The first 8 rows are patterns. Each new row is the sum of 2 different patterns, raised or lowered, with some noise. Before adding, each is slid sideways (what falls off one end comes back at the other) and multiplied by a number that may be negative. Names go in the order of the patterns.
Known rows, each followed by the names of its patterns:
[-10  -2   9   0   9 -26 -19   7   7  11   6 -14 -12   5   0  -1   2  13
   0 -19  -5   1 -15  10  -3   2  -6   6  -4   1  -4  -1] -> (5)
[ -5   7  -8  -7  16   2  -1   3   1 -10  10  -9  -1  10   2  -4  16  18
   1 -10  -1  -7   0 -11  -7 -14  11   1  15 -11  11  -6] -> (0)
[  3   0  -4   2   2   1  -1 -10  -3   4  -2   4   5 -14  -5   8   0  -5
   0  -8 -10  -2   2  -1 -10  -5  -1  -5  -2  -6   7   4] -> (1)
[  6   4   0   9   0 -25   8   2   0  -3   4   4  -7   2  19  24  -2  -9
  -4   2  -9  15   8   2   3   3 -19   9  -6  14   0  14] -> (3)
[ 17   1  11  11 -24 -17 -15  10   1  -4  10   3  -5   2   0  -3 -27 -10
   8  -8   9  19  -2  -3  20 -11  -3   1 -14  -8 -15 -13] -> (7)
[ 20  24  -2  -7   1  -8  -1   8  -3   0 -16   2 -11  -1 -27  -1  -6   2
   0   7   1   8   0  -2   0  -5  -1   1   6   6   0  -1] -> (6)
[ 14 -10   0  -3  16  12  23  -4   7  -1  -2   1  -8   1  -5  -4  -6   3
  -9   4 -18   1  -2   5  12   1  -1   7  -2   0  12  10] -> (2)
[  3  -2  -6  -5  -1 -12  21   1   4  14  -2   3   5  -1  -9  12  27  -2
  -1  -2 -18   1   3   8 -19  11   9   6 -26  -6 -15   1] -> (4)

New rows, each followed by the names of its patterns:
[-24 -11 -17  -3  -3 -13  -5  10  -5 -11  -7  -4 -24  -6   9 -11  -2   7
   2  -4   8 -11  -7   0 -23 -15 -19 -16   8  -8   1   0] -> (1) (7)
[  4  -2   5   1  24  18  -4  11 -14  -9  -3   6 -33  12   2   6  14  15
  17  21  -7   1  -4  -7  23  18  21   2   4   7  11  21] -> (7) (6)
[ 11   1 -15 -17 -10 -15 -11   2 -15   0 -20  -3 -18 -14 -14 -12 -15  -6
  -2 -31  -6  -5  -5  -5  -9  -6  -8 -22 -16  -8   9  -3] -> (3) (6)
[  5   0  23  16   3  -5   6  -5  10   9  -8   3 -18  25   9  -7 -25  -9
  -9  14  11   3   3   8   0 -11   2  13   4   2  18  -1] -> (5) (6)
[-12  -8  21 -15  -2 -18 -28  -9 -15 -11  14 -11   1   9 -28 -22 -18  14
  -2 -20   3   1 -18   4  -5  -6 -34 -12   1 -11   3  14] -> (5) (7)
[-41 -32 -27 -43  -2 -27 -20 -19 -23 -24 -20 -29 -32 -22  -4 -22 -26 -20
 -55 -36 -19 -15 -33 -13 -26 -27 -43 -30 -38 -24 -15 -27] -> (5) (4)
[ -4 -10  -9 -40 -16 -32 -23 -28  -8 -14 -21 -18  -9 -21 -11 -12 -20 -17
 -21  -3 -10 -15  -7 -22 -28   3   6 -29 -16 -12 -24 -10] -> (7) (6)
[-21 -12 -18 -17  15 -30   2 -25 -20 -27 -15 -28 -26 -22  -4  14 -14 -13
  -3  -4  -6 -24  -5 -25 -23 -44  -5   0 -13  -6   2 -39] -> (0) (3)
[-18   0  -3   7 -13  -5  -1   6 -22 -11 -13  -7  -8  -8  -5  -7 -11 -17
  12  -7  -2   1   1   3   4  -4 -13   8  18  -5  -4 -14] -> (1) (4)
[ -4  -2   4   9   4   6  34 -21   3   1  -6   4  -1   5   5   2 -23 -18
  12   8   6  27  -5  -3  -5  21  -7   7  -7  33   2  17] -> (3) (4)
[  7 -13   4   0  18   7   6  15  14   7  -4   2 -23  11   7   4   1   3
   7  -7  19  20  27  10  -4   2   8  -3  12  18  22   7] -> (3) (4)
[ 17   4  14 -18   4   2  33   3   6  13   6   0   0   6  -1 -22  -9  14
  -9  16   4   3   1  25   6   1   3   0  -3  -8   3  27] -> (7) (2)
[ -3   8  -7  -9 -10   8  -5 -14  -1  -5 -19 -15   3   3  -4  -6   9 -11
  -9  -3  -5  -4   2 -17  -5 -14  -3 -16 -12  -9  -6  -3] -> (1) (3)
[  4  10  -3 -19  14   9  -7  20  12  15  22  19  26  24  -5  16  -2  11
  32  27  23  -6   9  15  -1   8  16   3   4   6  41  21] -> (7) (2)
[ 14   6   7   8  -4  17 -14  -4   9   4   3  15  15   1  -7  13  -2  -3
  -6  -8 -16  27   8   8  -7  17  -4   5  18  -2  -6  18] -> (0) (1)
[ -5 -15 -25 -12 -14 -14 -16   1 -10  -2  -8 -19  -9  -7 -18 -21 -21  -7
  -6  -8  -8   1 -18  -7  -8 -12 -22  -4 -22 -17 -10 -12] -> (0) (1)
[-12  -2   3  19  -3 -10  -7   5  -2  -4   4   6 -13 -25  -3   4  -6   3
   1 -10  -8   2  -5  -2   6  -6  -3  -8   5  -8   2 -19] -> (5) (3)
[ 16   9 -10   7  -6   0  26  19  13 -11   3   9 -24 -20  12   9   3  13
  30   7  -1  10  12 -15  15   9  11  16  15   1  16   4] -> (7) (6)
[  1 -23   0  -6  12   4   4  -5  22  -6   1   5   5   3 -12  -9  -7  12
   8  19  -7   1  -8  -9  -4 -10 -17 -25  -6  -3  -3  -6] -> (6) (2)
[ -6  -3  10   3  13  13   1   7   7  14   4  20  12  29   1   9   1  14
   8  14  -1   9   8   4   8   1   4  -1  -2   3   9 -12] -> (6) (2)
[ -1  -5   5  10   0  29  -1 -21   4   8   4   5  -5 -12   7 -13   2  -7
  12 -24 -18 -10   5 -12  15  -1   9  -6   3  -2  -1  -4] -> (5) (6)
[ 20  10 -11  -7   5 -15 -33   5  -6  -6  -8  18   5 -20   2   6   3  -9
 -14 -27   4 -12   5  11   1   7   6 -37   2 -23  -1  12] -> (3) (7)
[-10  -5  -8  -2   0   3 -15 -22 -19 -11  -1  -2  -6 -13  -6 -12 -23  -5
  -3   4   6 -15 -10 -10  -1  -7 -14  -9  10   2   3  -6] -> (5) (4)
[ 12   4  12   8 -13  16   5   7   4   9  10  -3  15  30  35   7  -3   7
  12   1  23  12  10  14   9  -7  22  -7  19  13  22  11] -> (1) (3)
[-20  -8   2  -2  34  29   4  18  16  -1   1  13 -13   2  -9  -3  22  18
  19   7 -18 -19  19  35  -1  -4   5   4  15  18   2   3] -> (5) (7)
[  3  -6  -1  -8  -5  -3   2 -15 -11 -26  -3 -12  -5  -1 -11 -15  -7 -12
 -11 -12 -12 -15 -11 -19  -1 -10 -24 -15  -6 -24 -22 -14] -> (0) (1)
[-11 -19  -5   0 -17 -31 -10  -2  -1   4   3  -2   0   3 -21  -9 -27   2
 -23  -6  -8 -16  -6  -2 -35 -11 -11  -8  -5   0 -21   4] -> (0) (2)
[ -7   3  -4   3   6   6 -16 -24   1   4   1  -1  12  -5  -9  -3  15  18
  13 -13   7 -21  -2  -6  -8  -4 -16  -8 -12  19 -31  -2] -> (3) (6)
[ 13  14 -10  -8  22   9   3  10  22   7  -8   9  10  -7  16   9  11   3
  14   4  12  -2   3  -5   5  17   6  14 -18 -10  20  15] -> (5) (1)
[  3   1 -15 -34 -14 -16   0  -4  -2   8   1  17 -14  -1 -12  12 -14  10
  -4   6   2   5 -23 -17  -2  -5 -11   7 -12  -7 -11 -25] -> (0) (2)
[ -2  -6 -32 -10 -20 -14 -17 -14 -36 -11 -18 -14 -22 -14  10  -9  -8   1
 -17 -13  -8 -11  -2 -12 -14 -15 -23  -7 -11 -26 -11 -21] -> (5) (2)
[-12 -10   4 -15  -9  -5 -20 -21   5 -15   3 -26  -4   0 -10   7  -8 -28
  -2 -14  -2  -3  -7 -11   6 -20  -7   3  -7 -27   1  17] -> (0) (7)
[ 12 -19 -12  11   4  18   3  -9   1  10   1  14  17  16  -2 -13  -5   4
 -15   6  -7  13   1  17  -6  14  -2   0   0  -2   6  14] -> (5) (0)
[  7   6   5  16  33  14  -5  -9   5  -9  15   1   1  -4  14 -10  20 -10
  22  -3  10  12   0  -2  23   4 -17  11   5  -4   9  -2] -> (0) (3)
[-24 -26 -19 -23 -27  -8 -37 -29 -28 -31 -24 -21 -23 -23 -18 -35 -41 -20
 -23 -20 -10 -23 -31 -33 -14 -34 -30 -30  -7 -22 -14 -18] -> (1) (4)
[-8  6 13 -5 17  1 23 11 28 -1  7 -6 22 -6 -7 15  0 12 10 -5  6  2  3 18
 27 -5  5  3 -3 -4 19 -3] -> (0) (3)
[-19  -7   6 -18 -19 -25 -20 -14  -7 -34 -21 -40 -17 -25 -18 -45 -21 -25
 -22  -6  -9 -13  -3 -19 -18 -16 -22 -23 -10   4 -11 -16] -> (6) (4)
[-19   2   0 -13   8   2  -5  -1  23  -8  -8   6  12   2  11  -8  -6  -8
  -3  12  -1  14  -7 -13 -13 -17   6  -1  -6   6   8 -12] -> (7) (4)
[ 20  -6   3   6  -1  12   9   0   5   2  20  26   4   4  -2  -7   5  14
  -1  14   6   5  25  17  16  19  -7   9 -10  -7  19  16] -> (1) (7)
[32 30 16 24 21 30  0 29 38 49 24 23 25 34 18 38 34 24 30 31 16 40 22 38
 42 57 30 26 27 30 26 11] -> (3) (6)
[-22 -10  -9 -18 -20  -1  15 -19  -8 -13 -11 -13 -10  -2 -16 -29 -31  -9
   0  -9  -3   5 -19 -16 -13 -11  -9  11 -17  -8 -21  -4] -> (1) (3)
[ -8 -10 -26  -9 -14  -2 -14  -1  -4 -13  -7 -17  -9 -33   2   0 -10 -14
  -1  -9 -14   2  13  21 -19 -16 -16   3  -9  18  -6  -2] -> (3) (2)
[  1   4 -21 -32   3  11  -5  13   4 -17  -2 -12  28   1  16 -14  17 -19
  13  -8   2  -3   0   3   2  10   7  13   1  10  -8  15] -> (6) (2)
[  4  -3 -12  -6 -16 -21  19  16   6   4 -25 -30 -14   7   3 -20  12   6
  -3 -19  -7 -13 -25 -10   2 -15   2  12 -13   7  16  -9] -> (7) (4)
[ 11  16  26 -12  30   9  17  11  32   5   1  12  30  15  -4  22  24  20
  23   7  15  -7  25  23  42  15  -2  17  20 -11  26  22] -> (0) (3)
[  1  -6  -3  -2  14  -1   9   4  12  -3   8  -2  -2  -5  -4 -11   0   4
   0  -1  -1  -2  -7  -6  -4   5 -10 -14   1   3   0   6] -> (1) (6)
[-17 -16  -3  -7 -13  -4 -17  -2  -5  -2 -12 -11  -8  -4  -8  -5 -16 -16
  -5 -16   9   6 -23 -16  -9 -12  -5  -3 -17 -17 -11  -7] -> (5) (1)
[ 20  -1   6   6   7  13  16 -15   4  16 -11  25  21  21  -5   2  15  -5
 -13  -9   6  14   9  27  22 -13   6  -3 -12   5  25 -18] -> (3) (7)
[ -4   1 -10 -25 -17  -9 -19 -14 -26  -5 -11  -5  -7  -9 -16  -8 -15  -1
  -4  -3  -3 -10 -22   0  -5  -1  -9 -19 -22  -6  -8  -9] -> (5) (6)
[ -8   1  -2   5   3  10 -12  -1  -6 -14  -3  -3  -4 -14 -13  -8 -15   1
   7   1   7   3  -3   6  14   1  -6  15  20  10   9  -1] -> (6) (4)
[-19 -37 -30 -36 -10 -32 -26 -21 -36 -26  -7 -35 -36 -25 -25 -29 -10 -26
 -17 -29 -35 -20 -19 -39 -36 -26 -13 -32 -25 -31 -18 -16] -> (0) (1)
[-12 -23 -15   9   3 -13  -5  10  -3 -24  -2   2 -17  -7   8 -30   2  -8
  -3  -3   1   1   4 -19   0 -15 -23   9  -6  26   3 -16] -> (5) (7)
[-25 -21  14   7  10  -3 -14 -20   8  -3   1   5  11   8 -12   1   4  -6
   8   4   0   7   4   0   0  -8   0  -5  -3   9   3   2] -> (5) (2)
[-30 -20 -25  -7 -20  -8  16 -17  -6 -10  -2  -9  -7  -4  -6 -28 -20  -7
   2  -8 -17   1 -22 -20  -8 -12 -18   4 -24   4 -21  -5] -> (3) (2)
[30  5 33 43  5  5 22  8 14 26 38 25 -8 23 -2 -4 -9 18 -8 30 18 21 31 31
 30 26  1 10  4  6 45 37] -> (7) (6)
[ -3  -5 -36  -4  -3 -17   2  -6 -14  -3   4  -7 -30   5  -4  13  12  -2
  -8 -12   9 -14 -18 -10  20   1  12  -4  -7  -5  -4   1] -> (6) (4)
[ 13  -2   2   4  -2  10  14 -12 -19   7  19   7  12   9  -1  11  -1  16
  -1  13   7  26   3   9   3  13   0  -1  -2   0   1  16] -> (1) (6)
[17 16 19 15 12 28 27 30 14 19 16 25 22 35 16 11  4 18 22  9 24 14 11 17
 21 22 21 11 19 33 22 31] -> (6) (2)
[ -2  11   6   0  12  10  -1   8  16  -3 -12  10   9   9  23  14   8   0
  26  -3  -3  14  35   8  20  11   6  16  20  16   8  22] -> (1) (4)
[ -1   3  -1  -5  19   8  13   7   4  14 -19 -10  13  10  12  12   9   2
   3  11   2  -4  15   6 -18   8   7  -7  18   6  15   8] -> (5) (7)
[-22  -7  -5  -5 -11   6 -24   3  -4  -9   4   1 -17 -13  -7   4   5   9
   5  -1   1   5   0   5   2   3  -7   1   0  -9  -3   3] -> (0) (2)
[-19   7  23 -17 -13 -11 -17   5   5 -15 -17  -1   6 -24 -11   7 -19 -11
   6 -15 -19  -6   2 -13 -23 -15 -16  -7   1 -10 -22 -15] -> (5) (4)
[ 13  14  17   5  16   2  -2   0   4   7   1   3   0   7 -10   1 -14   1
   2   2   8   3   2  14   3  -3  11   4   7   7   6  -8] -> (1) (2)
[-25 -16 -20  -4 -13  -9 -12 -20 -19 -12 -14  -5   3 -27  -8 -30  11  -6
 -25 -22 -23 -23   1  14 -23 -14 -14 -12 -26 -16   7 -10] -> (5) (3)
[ 10   5 -11   2   8   1  12  12   3  -5  -3  11   8 -12  -9   6  13  -4
   3   0  -6   6   0  12  -2  10  10  25   0   7  -6  -3] -> (1) (6)
[  2  -1   2   6   6  -4   8 -12   4 -11  -5  14   3   4  12  -7  -9   2
 -14 -14   9  18  18   7  -6  -6   7 -17  -4  11  11  12] -> (5) (7)
[ -3   5   1 -36   5 -12   0   5  -8  -8 -10  10 -13   7 -13  23   4  15
  -5  -9   6   3 -13 -21  12 -15   0  -7  -9 -12 -12  -7] -> (3) (4)
[ -5 -10   6  14  10  19   5   3 -18  14  14  10   6   7   1  -4   7 -10
   4  -6  -4 -12   2   3   6  -7 -20 -16  14  21  13   6] -> (5) (2)
[  6 -15 -27   5  -1  -1  15  -1   6  -4  14  -9 -13 -11  36   9   7  -2
   2   1  12  12   2   9 -20   7   0 -13   4   0  -1  -4] -> (1) (4)
[  5 -21 -18 -10 -26 -30  -9 -22  -9 -17  16  -4 -22 -11 -21 -35 -29 -10
 -36  -8 -16 -16  -3 -14  -2   5 -19 -21 -32 -31   6  -6] -> (3) (7)
[-20 -17 -22   8  -6   8  18  -3 -10  -6  -5   2 -23 -13   5  -8   4  10
  -3   5  22 -13   1  -7 -14 -10 -14 -17  16   0  12  11] -> (5) (7)
[ 16  -1   1  -1   4  -3   9   0   5   1  12  10  -4   0  -5  21  15   4
   0 -11  -1  17  13   3   8   5  -1  -7   9  21   6   5] -> (5) (1)
[ 6 31 36 18 30 32 22 26 28 34 20 34 29 46 22 28 24 25 22 24 26 30 30 27
 29 28 26 24 21 22 26 15] -> (1) (6)
[ -5  -7  13   3   8  10 -21 -14 -13   6   3  -3   5   2  -2   8   1  -4
 -17 -10   2   1   9   7  -1   0  13  -4   4   2 -10  -5] -> (1) (7)
[  4 -13  -1 -14  17  28  -3   4  -2 -16   4   4   5   2   1   7  -8  -1
  20   7   1  -1 -11  10  -3  11  11   4  -1  18  -3   9] -> (5) (7)
[ -9   2  -7  -9  -7 -12   0  -9 -10  -8  -7 -16   6 -17 -10  -6   1   5
  -1  -2   1  -9  -5   8   6   5 -11  -4  -4   1   1   7] -> (1) (2)
[  9  28   9  19   5   8  -2   4   5   3  17 -14   1  -1  -6  16   3  -5
   7   6  -9  -2   9  -3   4  19   2   9   7  18  -7  -2] -> (1) (4)
[-13  -8 -25 -19 -29  -8 -20   6   9 -14  -7 -11 -11  -9   0 -15  -3 -29
   8 -19  -9 -37 -24 -18  -8 -18  -2  -9 -17 -21 -27  -2] -> (6) (2)
[ -1  -1   6  -2  -4  26   0  -9   1   0  -1   8  -6  29  -4   3   4 -10
   3   0   0  -1  29  -5   7   5  16   2  -8  10  -8   9] -> (5) (3)
[-22 -19 -14 -16  -5  -9 -28 -24 -17 -18  -9 -20 -13 -19 -10 -28 -22 -24
 -19 -21 -22 -16 -19 -12 -24 -27 -18 -14 -17 -21 -14 -21] -> (5) (1)
[ 17  -2 -19   2   0  -1 -40 -13 -27 -11 -10  -8 -19  -7 -23 -18  11  -1
   9   8 -10   1  -5  -7  -7  14  32 -18  -8 -14 -10   5] -> (2) (4)
[-18  -5  -8  13  11 -11   1  -3  -3   8   3  -3   0  -1  -3 -17  -2  16
   0   3  15 -20  -1   4   2 -10   2  -6  -8  -4  10   0] -> (5) (1)
[ 17  21  17   8  -3  14   8  11   4  17 -22   5  11  -6  17 -21 -16  14
  21   5 -12  -4  -4  14  23   6   6  12  25 -20  -6   1] -> (5) (4)
